All rows are made from the same 11 directions, up to rounding. Whole rows:
[[ 26.9 -68.1  -7.1  17.3  14.2  -1.2   0.0   5.2 -13.4   6.7 -39.0 -43.7
   12.7   1.4  20.0   7.4  -1.2  -5.0  14.0  -5.0  -7.2 -10.0   9.8 -24.2
   -7.3]
 [ -2.8 -65.2  -1.2  -3.7 -16.1  -1.8 -10.6  -2.8  -6.0  -0.3 -25.7  10.4
   -0.2  10.0   4.6  25.8  -1.5   5.8  18.2   6.6  -7.4  -6.9  15.3 -22.4
  -34.8]
 [  3.8   0.6 -14.2 -24.6  33.5  18.0 -12.5   6.4 -13.7   9.4  -9.2 -33.5
  -13.2  25.7  15.2 -12.7 -14.7  -0.6  15.7 -31.9  29.1  12.3  17.7 -11.2
    6.9]
 [ -8.9  34.2 -13.0 -10.9   6.1  -7.3  21.1  24.0   9.1  18.5  -3.7   1.6
   -8.1   5.0  10.9   4.2 -12.4 -14.2  -5.5  -4.7 -32.2  17.3  -0.3  33.4
   16.0]
 [ 17.6  -8.2   9.2  21.6  -2.7 -12.6 -19.2 -28.3  -9.8  -2.0  -1.0   0.4
   12.4 -24.2  11.9   4.2  23.5  10.5   3.8  22.4  14.1   4.8  10.9  -7.8
   23.4]
 [ 18.5   5.4  -8.5  -5.5  15.1   5.2  38.5  11.1  -3.9  13.8   2.4 -11.2
   23.3  22.2 -17.6  -8.6  -2.6  14.1 -20.8  35.7  -8.9 -11.7  -3.8  20.5
    5.0]
 [ -2.0  11.2   9.4   6.2   7.2 -21.0 -25.5 -21.0  -4.7 -16.8  27.2  10.0
  -10.5 -31.2   4.0  26.3  -1.7 -12.5 -25.1  -5.2  -8.9  -0.3 -18.5  15.9
   14.2]
 [ -7.6   0.4  26.6  21.7   6.1   6.4  25.6  -0.9   2.1  14.4  22.7 -26.7
   24.1 -13.2  11.7 -34.2  -3.6   1.1  35.2 -25.1   4.3   6.6 -14.8  -7.4
  -10.4]
 [  3.1 -19.3   4.6  17.7  15.1 -10.1  45.2   9.2   1.8  18.6  15.7   0.4
   27.3   2.8 -14.8  13.7 -13.2  -8.7   4.5  -1.9 -36.3 -29.7 -38.9  19.5
  -17.2]
 [-11.4   0.6  22.5 -14.4   6.9   1.9 -32.2 -31.8  -8.0 -14.3  33.4 -11.4
  -10.0 -15.1   6.2  10.0 -15.3   3.5  19.9 -14.9  11.3  21.2  -0.3  16.1
   -2.5]
 [ 10.0  42.0  -1.4  13.2  15.3  -7.6 -27.0 -13.2  -2.7  -9.1   8.7  -9.6
  -11.9 -26.0  12.9  -9.5  13.0 -11.5 -12.2 -17.0  21.0   8.6  -3.1  -0.3
   44.1]
 [  5.4  11.3   7.0   4.3  16.5 -17.3  20.0  14.5  -7.2   6.5  10.9  -1.1
    4.3 -12.9   8.5 -21.6   5.9   2.8 -43.6  10.5  -2.6  -3.8  -3.7   2.7
    2.1]
 [ -7.2 -35.7  22.6   0.7  28.6 -34.3  -4.1  -0.9 -18.2   2.0  21.0  14.6
  -11.2 -25.3  12.3   4.8  -7.4  -5.1 -23.2 -22.1  -4.7 -18.3 -15.8  -2.7
  -31.2]
 [-20.9  -0.5  16.9 -16.2  -5.5   4.6 -38.1 -11.0  -2.4  -8.2   1.7  -5.6
  -27.3 -12.1  23.6 -15.0  -5.2   1.2  32.8 -33.8  24.9  31.8  24.1 -12.1
   -9.6]
 [ -5.2  -7.2   6.9  -9.1  10.5 -18.3  -6.6  -5.0  -3.8  13.7  -2.7  11.0
  -12.6  -8.8  11.4  12.0  -7.5  -2.3  25.0  -7.5 -14.6  10.6   7.3  27.1
   -0.5]]

The start of a row, then its end:
[ -2.6  -6.2   1.6   8.1  -7.7   7.7   2.4  -1.4  11.8  -7.7   1.9 -19.9
   3.0  -4.3  -6.3  16.7 -17.2 -16.8  22.2 -15.5]	[-27.1   0.1 -19.7  16.9  -2.3]
[ 26.2 -14.8 -18.4 -19.7  20.7  -9.9  20.3  10.7  -8.5  10.6 -19.5  -0.3
   2.6  22.5 -18.6  17.3  -7.4  10.0 -25.6  43.9]	[-23.9 -15.3   7.0  39.5   5.3]
[-13.7  -0.3  -7.3 -25.5  19.3 -14.6 -18.2  14.8  -6.7   6.1  -8.3  -3.0
 -33.8  -2.8  28.7  13.3 -19.4 -17.0  -6.7 -30.8]	[-13.6  21.1  13.3  13.2  -1.1]
[ 10.5 -21.1  18.7   6.6 -15.8 -11.3   3.1   1.7   8.2  -1.3 -28.2   4.6
  -6.5 -16.1 -10.2 -26.1  10.8  12.3  27.0  19.2]	[ -7.4  -2.9  15.8  17.7 -12.8]
[ 21.3   6.4 -16.8  -5.8 -11.3  19.4  -1.9  -7.4   1.5  -6.3 -17.8 -17.2
  11.8  19.3 -12.5   4.5   6.8  14.0  -2.5  40.4]	[ 5.3  7.5 18.3  7.2 23.3]
[-11.2 -13.4  12.1  -6.0  -4.5 -15.5  10.3  11.1  10.5   8.1 -10.1  13.6
 -14.9  -8.5  -4.8   1.8 -13.7  -7.3  29.0 -10.4]	[-32.9  -0.6  -4.0  33.9 -21.9]
[-11.6  31.9  19.3 -15.7  15.2  21.1  10.0  -0.7  -0.5   0.0  36.3 -42.8
   4.5   1.7   7.5 -34.8 -21.6   5.1  11.1 -19.8]	[12.5 29.1 -2.6 15.7  0.4]
[ 22.3 -35.2   4.0   6.3  23.6  -6.7  -4.3 -10.1 -20.6   3.1  -5.1 -13.6
  10.5  -1.0   4.3  -6.5   9.1  12.9  -8.7   9.5]	[ 21.8 -15.6   6.7 -18.3  -3.0]
[-10.4  17.2   3.9 -14.5 -17.0   7.3 -11.8   2.7  15.4 -24.7   2.8  14.9
 -23.6   0.2 -29.0  -5.2  -7.6  -3.2  -3.9  -3.8]	[ -1.6  -7.0  -8.1  16.2 -12.7]
[ -6.3  14.8 -13.3  -8.4  21.0   5.5  -6.2   2.1  -4.2  -2.1  19.0 -20.1
  -5.0   5.9  10.6  24.4 -21.6 -20.9 -14.9 -28.6]	[ -9.5   6.1 -17.7   5.3  12.5]
[ -2.2  -2.0 -22.3  25.1 -14.8  -3.3   0.3  16.3   4.7  20.5 -37.5   5.2
   4.7  -1.2  36.0   5.6  20.5 -15.5  14.1 -16.0]	[ -2.6  11.2  16.4 -40.5  19.7]
[-11.3  19.7  -4.5  20.2 -16.1   9.0  19.4  25.1  19.1  -0.3  -7.5   3.3
   1.2  -1.1  -4.5 -23.1   5.6 -16.5   1.5 -27.0]	[ -3.1 -11.5 -17.6 -23.2  -5.5]
[ -5.1 -45.6  -8.1 -17.8 -13.2  11.0 -17.7 -10.2  -9.2  -5.8  -9.4  -5.7
   2.1  19.1   9.1  37.2 -11.4   6.8   5.6  12.8]	[ -5.2  11.9  18.7 -14.4 -20.0]
[  5.6  30.9  -4.3   0.8  14.5   1.6  33.1  -8.5  -2.7  23.2  25.8  26.6
  27.0  20.3 -25.2  -1.2   7.9  17.1   2.7  25.8]	[  8.1 -17.4 -15.1  18.8  13.5]
[ 15.1   5.9   0.7  32.0  -8.1   2.2 -18.1 -29.0   1.0 -12.6   6.1   5.1
  15.3 -15.9 -10.8   8.7  22.5  -0.8   8.9   4.5]	[ 20.0 -16.5 -14.6 -18.7  24.8]
[ 19.7 -20.5  -8.7  -9.6   0.3   5.3 -29.6 -26.3  -5.0 -12.1 -17.3   1.7
  -7.0   9.9 -20.3  25.7   1.5   9.2  22.7  19.3]	[ 9.4 -8.7 10.8 14.3 10.3]
[-13.5  35.9  16.3  29.7 -19.8  -3.8  22.5   5.7  19.1  21.5   0.6   9.3
  12.3 -21.9  13.7 -34.6  16.7  -3.8  45.3 -14.9]	[-4.9 17.0 -2.1  1.8 13.6]
[  0.9  29.8 -16.4 -16.7  -9.2  17.5  11.8   9.0  11.0  16.2 -20.9  -0.4
  -0.8  26.8  -5.8  -9.6  -0.3   8.7  31.1  15.0]	[-1.1 19.8 22.7 21.8 18.9]
[ -6.2 -11.8  10.1  -9.9   2.5  15.6   0.8 -18.2  -8.7   3.6  26.3 -39.7
  21.0   4.9  19.7  17.6 -21.9   6.0  17.7   4.7]	[-10.2  33.4   4.7  11.5  -0.5]
[  1.5  43.5 -12.9 -14.3   6.3  -1.4  -9.1   8.6   3.1  -1.9  -7.6  26.5
 -23.0   7.8 -13.3 -20.2  13.1   3.8 -18.3   1.3]	[25.1 -5.3  9.9  3.1 18.5]
[  5.6   1.2 -12.7  -9.9  29.2   7.5 -10.1 -11.5  -6.4   5.4   7.4 -14.2
  -3.9  15.5  -6.2  25.0 -18.9 -11.2  25.0 -25.5]	[  1.2  -6.7 -14.1  17.0  13.1]
[-18.1  -6.6 -15.8  14.8 -17.8  14.0  -5.8   0.5   7.3  -6.1   4.9  19.4
   6.2  12.4  -3.4  27.7   1.6 -17.4   3.4 -29.3]	[  4.6 -17.7 -22.2 -44.7 -11.5]
[-19.7  23.1  -4.3 -19.0  26.8  -5.3  26.4  -9.3  -9.0  37.5  43.4  22.6
  17.4  22.3   4.4  35.3 -21.4   1.5  19.5  -4.1]	[-18.5   9.9 -16.2  36.3   5.1]
[-21.2  10.6  -5.0 -10.1 -12.0  17.4 -19.9 -22.1  -8.4 -22.0  50.3  -5.4
  13.4   5.8  11.6  44.8 -13.1  -3.6 -44.0   4.0]	[  3.4  19.6 -12.7 -22.7   1.4]
[ -1.5  -3.6  -6.7  16.5  -3.4 -25.2  15.2  17.4  11.5  23.4 -32.0  45.6
 -10.3  -5.5  -6.2   0.1  14.6 -10.8  28.3 -11.5]	[-18.1 -24.0  -5.1   7.3  -3.0]
[ -5.4  33.5   9.0   2.3 -29.8  -3.7  -7.8   9.3  18.5  -7.5 -24.5  39.1
 -23.9 -11.9 -16.3 -48.8  29.6  12.4  11.1   8.5]	[24.9 -0.8 21.3 -5.0  1.1]
[ -7.1  32.6  17.9 -36.6  17.6  15.1   9.5  14.1   0.0  -9.0  23.4 -38.2
 -15.8   5.3  -3.9 -47.0 -25.5  10.7 -15.7  -4.4]	[ 8.4 26.0  8.9 33.1 -8.9]
[ -9.8 -16.9  24.2   2.2 -13.3   4.8  -8.7  -4.5  10.0  -8.7  -5.3  -3.2
 -11.5 -11.7  -8.7 -23.5  -4.6   2.0  46.8 -22.4]	[  5.6   0.0   0.5   1.9 -26.1]
[-18.2  33.7 -26.5  -1.8 -12.4  -1.2  11.8  10.9  11.9  12.3   5.4  33.4
   1.1  14.8   0.5  38.9  -3.4 -17.9 -10.5  -2.0]	[-27.3   2.9 -13.5   8.0  15.8]
[ 26.5   0.1   0.8 -16.2  21.4  13.4   3.3   3.8 -10.6 -10.5  -2.6 -61.1
   4.0   5.5   2.5 -23.7 -12.2  11.4 -27.4  23.3]	[ 4.9 15.8 15.6 19.3 14.0]
[ 14.9  22.0 -36.0   1.2   5.6   4.5  25.1  27.6   8.2  27.2 -40.4  -4.2
   3.9  25.6   4.1   1.1   5.3  -8.7   7.9   8.3]	[-16.5   1.9  12.1  10.8  32.1]
[  5.9  11.6 -21.6   7.9   9.1  24.0 -11.3 -13.5  -3.1   2.0   5.7 -33.2
  15.5  15.1  12.3  25.5  -7.1 -13.5  17.5 -19.8]	[  8.3  10.7  -7.5 -15.2  31.7]
[  5.6 -11.1   7.6  -8.7 -11.4  -2.9  24.1  15.1   1.0  11.2 -18.0  -6.5
   7.8   4.0   4.9 -23.4   3.8  19.6  -4.1  37.9]	[-12.9  15.4  26.6  14.2 -10.6]
[  4.4 -23.7  10.7  -4.7   4.7  19.6 -13.1 -22.9 -11.5  -4.5  12.9 -46.8
  16.2   3.2  15.8   5.5 -13.5   9.2  25.1  -0.7]	[10.1 24.4 10.5 -4.8 -0.3]
[ 21.5  23.7  -5.8   8.5  -5.4  20.2  -1.4   7.3  17.6 -22.5 -17.6 -51.2
  -4.3  -5.7 -15.7 -19.6  -7.5 -13.2   3.9  -1.4]	[-10.6   4.2  -7.3  23.3  26.7]
[ 13.0 -13.5  20.1  -4.8  12.4 -12.1 -32.8  -7.7  -5.8 -26.0  -4.1 -46.0
 -25.1 -36.7  17.0 -10.4 -12.8  -8.5 -11.2  -9.6]	[-7.7 19.9  9.1 23.8  6.4]
[  0.4  38.6  14.3 -12.9  16.7 -19.2  23.9  18.5   5.2   7.3  10.1  13.5
 -15.2 -11.6 -14.1 -38.3  -1.8   5.9 -20.8   9.6]	[-8.8 -2.5 -3.6 45.2  1.5]
[ 19.1  15.6 -22.1  27.2  18.9 -12.3   3.4  -5.0   3.7  30.2 -24.6  -6.1
   8.3  -5.7  15.0  25.1   6.6 -22.7  47.6 -17.4]	[-20.8  -0.2  -7.9  22.3  51.5]
[ -3.6  30.3 -14.5 -16.2  28.0 -14.2 -18.1  -7.8 -12.4   1.1  21.7  33.2
 -17.9   4.5  -3.8  21.8   1.0  -5.2 -33.6  -9.2]	[ 16.3 -11.3  -9.4   5.3  18.2]
[ -7.4  19.7 -17.4  -3.0  27.5 -22.6  -5.2   4.0 -14.0  21.8  11.5  10.6
  -5.9  -5.6  37.4  31.6  -3.1 -18.1 -25.7 -17.6]	[-11.5  15.0  -0.9   1.8  27.6]
[ -4.2 -31.9  19.9  -6.4 -10.2  21.0  -2.7  -4.1  -4.3   4.7 -11.8 -33.3
   7.6   6.6  17.2 -35.3  -1.9  20.6  47.4  -5.4]	[ 24.1  25.7  31.6 -22.4 -23.8]
[ 14.2  -2.2  20.5  43.2   4.0 -13.0  19.2   3.4   5.9   4.8  -2.8 -13.9
  16.0 -33.0   1.7 -36.6  17.1  -6.1  12.9 -12.6]	[ -0.2 -17.8 -19.4  -8.0   4.9]
[ -8.9 -17.9   9.0   7.6 -37.7   3.4 -11.1 -11.3   9.0   1.5 -22.2  32.3
   0.4  -0.7  -4.2  -7.4  21.5  16.3  44.3  12.5]	[ 14.5   3.5  22.8 -20.5 -15.3]
[-20.1   3.8 -23.8   8.9 -23.9   5.1   8.4   6.5   8.5  15.1  -2.6  13.5
  14.7  12.3  22.8  47.4  -3.5 -18.5   5.7  -4.9]	[-31.1  16.9  -3.9 -14.8   9.0]
[ 23.1  -0.2   7.7  31.6  -2.9   4.4   5.2 -12.7   8.4 -10.3  -3.1 -19.2
  17.2 -15.4 -20.7 -11.7  10.4  -2.5  17.3   5.2]	[  0.5 -20.5 -20.5   5.5  15.3]
[-28.6  -9.8 -15.0 -15.4  -9.7  10.0  22.2   7.3  -4.8  33.2   6.4  39.1
  17.4  40.4  10.3  22.5  -1.4  11.3  18.9   0.8]	[  3.5   5.9  10.8 -27.5 -23.7]
[ 16.4 -30.6 -20.4   6.7  39.0   3.6  -1.3 -20.7 -22.0  27.7   0.3  -6.4
  22.5  26.1   5.5  38.2  -3.6  -1.7  36.2 -16.9]	[ 14.2 -19.9  -9.6 -14.2  13.6]
[  7.2  21.3  19.0  11.2 -39.3  12.6 -12.1  10.3  23.2 -40.8 -20.6 -14.3
 -17.9 -25.5 -21.2 -61.5  19.3   6.9 -15.6  13.2]	[18.1  1.8 11.3 -9.3 -3.4]
[  4.8 -11.3  -9.1  -7.7  25.4  -9.8  -5.6 -12.2 -16.2  26.5  -3.6   7.2
   2.9  10.7  16.5  21.9  -1.1   3.9  26.3  -3.9]	[ 4.9  5.7 12.0  6.9 13.0]
[ 36.6 -26.8 -16.9  -1.2   6.9  -5.2  -9.2  -4.6   2.4 -12.2 -38.0 -11.4
  -8.5   5.6 -30.1  25.8  -4.0  -3.9   4.6  27.0]	[-23.4 -25.3  -1.7  37.6  13.8]
[ -8.9   0.5  -6.3 -13.4 -15.4  18.7  -1.4  20.2   7.8 -19.0  -6.4 -26.8
  -9.7   8.7   4.4  -6.8 -14.4  -7.7 -25.8  -5.5]	[ -7.8  14.2   5.6 -11.2 -12.7]
[ -6.5  -9.3  15.0  -7.6  -7.5  26.6  -3.1 -25.6  -2.3  -9.4  29.0 -14.7
  18.6  13.7 -15.6   0.8 -10.6  16.9  28.1   4.3]	[ 18.2   4.9  -5.1  -3.5 -16.0]
[ 14.7  -6.6  21.9  15.3  31.1  -1.4  -8.6 -30.3  -6.7  -8.0  28.8 -12.9
   6.4 -14.8 -26.1  -7.3  -5.5  -0.5  32.0 -25.0]	[ 19.8 -30.6 -34.6  14.6   0.6]
[ 16.6  -1.2 -18.9  26.8 -25.8  31.5   6.8  -8.6  12.0 -16.7  -7.0 -17.3
  31.4  16.7 -24.9  14.0  10.7  -2.4   0.0  18.1]	[  3.9 -19.5 -17.9 -27.1  14.3]
[ -3.1  -0.3  10.5  17.0   6.2 -11.5  25.9  -1.3   5.6  24.7   5.2  20.2
  13.6  -4.1  -8.6  -4.7   2.9  -0.8  41.5 -10.0]	[-11.6 -15.3 -17.6  15.9  -5.3]
[ -5.9  51.5 -17.1  -5.6  -5.4  26.7   9.9  11.4  12.5  -2.5   9.9 -26.8
   5.1  15.3   2.2  -5.8  -9.9 -10.7  -8.4  -7.2]	[-3.0 22.1 -4.5  5.7 27.6]
[-30.0   4.8   9.3 -14.3 -26.7  -4.5 -12.9  -6.6  -2.1   8.0   9.2  27.0
  -4.6  -4.6  30.9   7.3   5.9  11.9   5.1   9.4]	[  3.2  40.1  30.5 -12.7  -9.3]
[-10.8  25.6   1.7   9.0 -22.7  32.5   7.4 -11.4  12.5  -9.8  27.0 -27.4
  25.2   6.8  -2.6   3.5  -8.3  -2.5  13.8  -1.2]	[ -1.4  19.6 -13.7  -5.9  10.1]
[  2.8 -39.4 -11.7 -28.2  22.3  15.3   2.2   7.6 -13.3   3.5  -6.4 -27.3
  -1.8  33.7  -1.1  16.1 -27.6   2.0   3.7  -9.3]	[ -1.9  -3.6   5.2  -1.0 -24.0]
[  9.3   0.7  -3.3  -8.7  19.4  22.2   2.2   7.6  -8.9 -12.8  10.7 -48.0
   5.2  12.6   1.6 -20.2 -12.6   0.8 -28.5  -9.7]	[ 19.4   1.3  -2.9 -17.1  -0.9]
[-13.9   8.4  -3.8 -13.5  -7.6  -7.3  10.7  22.5   9.4   7.6  -9.6  -5.4
 -13.2  -2.3  17.1   7.7 -16.9 -13.1  -3.6  -3.5]	[-38.6  24.7   7.7  27.1  -2.3]
[ -1.1  -7.7  -6.4 -25.3  18.0   0.5 -36.7   0.3  -3.3 -15.5 -12.1 -20.0
 -38.5  -0.3   5.5  13.6 -23.4 -16.9   8.4 -34.2]	[-1.4  8.8  6.1 16.5  0.4]
[ 11.4 -11.1  -6.6 -19.0   5.5  -6.1   5.6  10.6  -0.5   5.6 -22.2 -21.0
  -8.3   5.1   6.0  10.5 -15.5   0.2  -0.5  21.8]	[-32.4  17.4  18.1  41.1   5.7]
[ 25.9   1.3  -2.4  -9.6  33.8  -7.7 -22.0 -15.9 -20.9   7.0  -8.5 -29.3
  -5.7  -5.8  20.5  -5.6   3.7   9.6   0.9   9.3]	[20.2 18.0 25.9 14.4 34.1]
[  9.1 -53.2   2.4  15.8 -14.1 -10.8   3.1   3.0   7.2  -3.1 -30.5   0.1
   1.1  -8.1  -8.7  21.5  -3.7  -9.4  24.1   3.1]	[-34.1 -19.6  -7.5   7.4 -21.6]
[-15.7  -0.3   3.3 -18.3 -30.0   5.6 -30.6 -15.4   9.2  -7.8 -14.4  28.9
 -21.9   3.8  -6.1   9.8   3.0   9.4  41.3   4.5]	[ 7.7 18.1 25.2  7.5 -7.2]
[-18.3  32.4  -3.2 -10.9 -12.3  15.9  15.0   2.6   1.8  13.0  17.7  19.0
  12.5  20.8   2.2 -14.0   7.5  16.1  -1.0  10.7]	[ 20.1  16.1  11.4 -15.5   0.3]
[  8.8 -31.9  16.6  -0.2  13.8   0.6  -0.3 -17.4 -19.4  -6.8  21.3   5.8
  15.3   4.1 -15.0 -12.6   8.6  24.9 -17.8  15.4]	[ 35.0 -25.3  -3.8 -26.2 -25.9]
[-14.6  37.4 -25.7  -4.3   2.4  20.2 -22.0   1.8  -4.0  -6.7  15.4 -14.2
  -3.7  11.3  28.1  15.8  -1.9 -17.7 -29.4 -29.8]	[ 22.0  22.6   0.9 -40.3  28.0]
[  3.3 -34.5  12.9 -18.6  21.2  17.0   1.8   0.4  -2.8 -16.7   7.4  -7.5
 -11.1  22.2 -46.7 -20.7 -21.1   8.1  18.4 -24.8]	[ 23.0 -43.3 -22.0   0.0 -48.4]
[  1.3  24.7   0.2 -19.1  14.8   0.0   2.7  -7.2  -3.7  -5.0  26.1   6.5
  -2.8   7.4 -19.1   5.8  -9.9   6.6 -22.1  14.5]	[ 0.5 -3.4 -9.8 29.9  6.4]
[-22.1  30.2  -1.1  -0.1 -30.4  14.4   6.4  -9.4  -0.9  10.8  25.7   3.2
  27.7   4.8  33.5   7.8  10.7  13.8 -12.2  27.1]	[  5.1  48.0  21.9 -22.8  16.2]
[-15.4 -29.9  -0.2   0.6 -12.5  -4.1 -13.7 -10.4  -7.1   6.3   1.4   6.4
   5.2  -2.1  28.1  34.3  -3.3  -3.2  12.2  -5.0]	[-10.1  18.1  10.2 -18.9 -10.5]
[  0.4  -8.1  20.6   8.4  19.1 -12.0   4.8   5.2  -6.6   0.6  12.7 -26.6
  -1.1 -24.3  18.3 -22.1  -7.4  -6.4  -7.4 -21.2]	[-3.2  4.7 -7.8  1.6 -7.4]
[ 10.8 -11.5 -18.9 -31.0  35.1  -2.0   6.2  10.9 -20.9  25.2 -13.7 -19.1
  -2.8  27.5  21.7   9.0 -13.5   8.4  -8.4   9.8]	[-0.7 16.7 27.7 13.5  8.9]
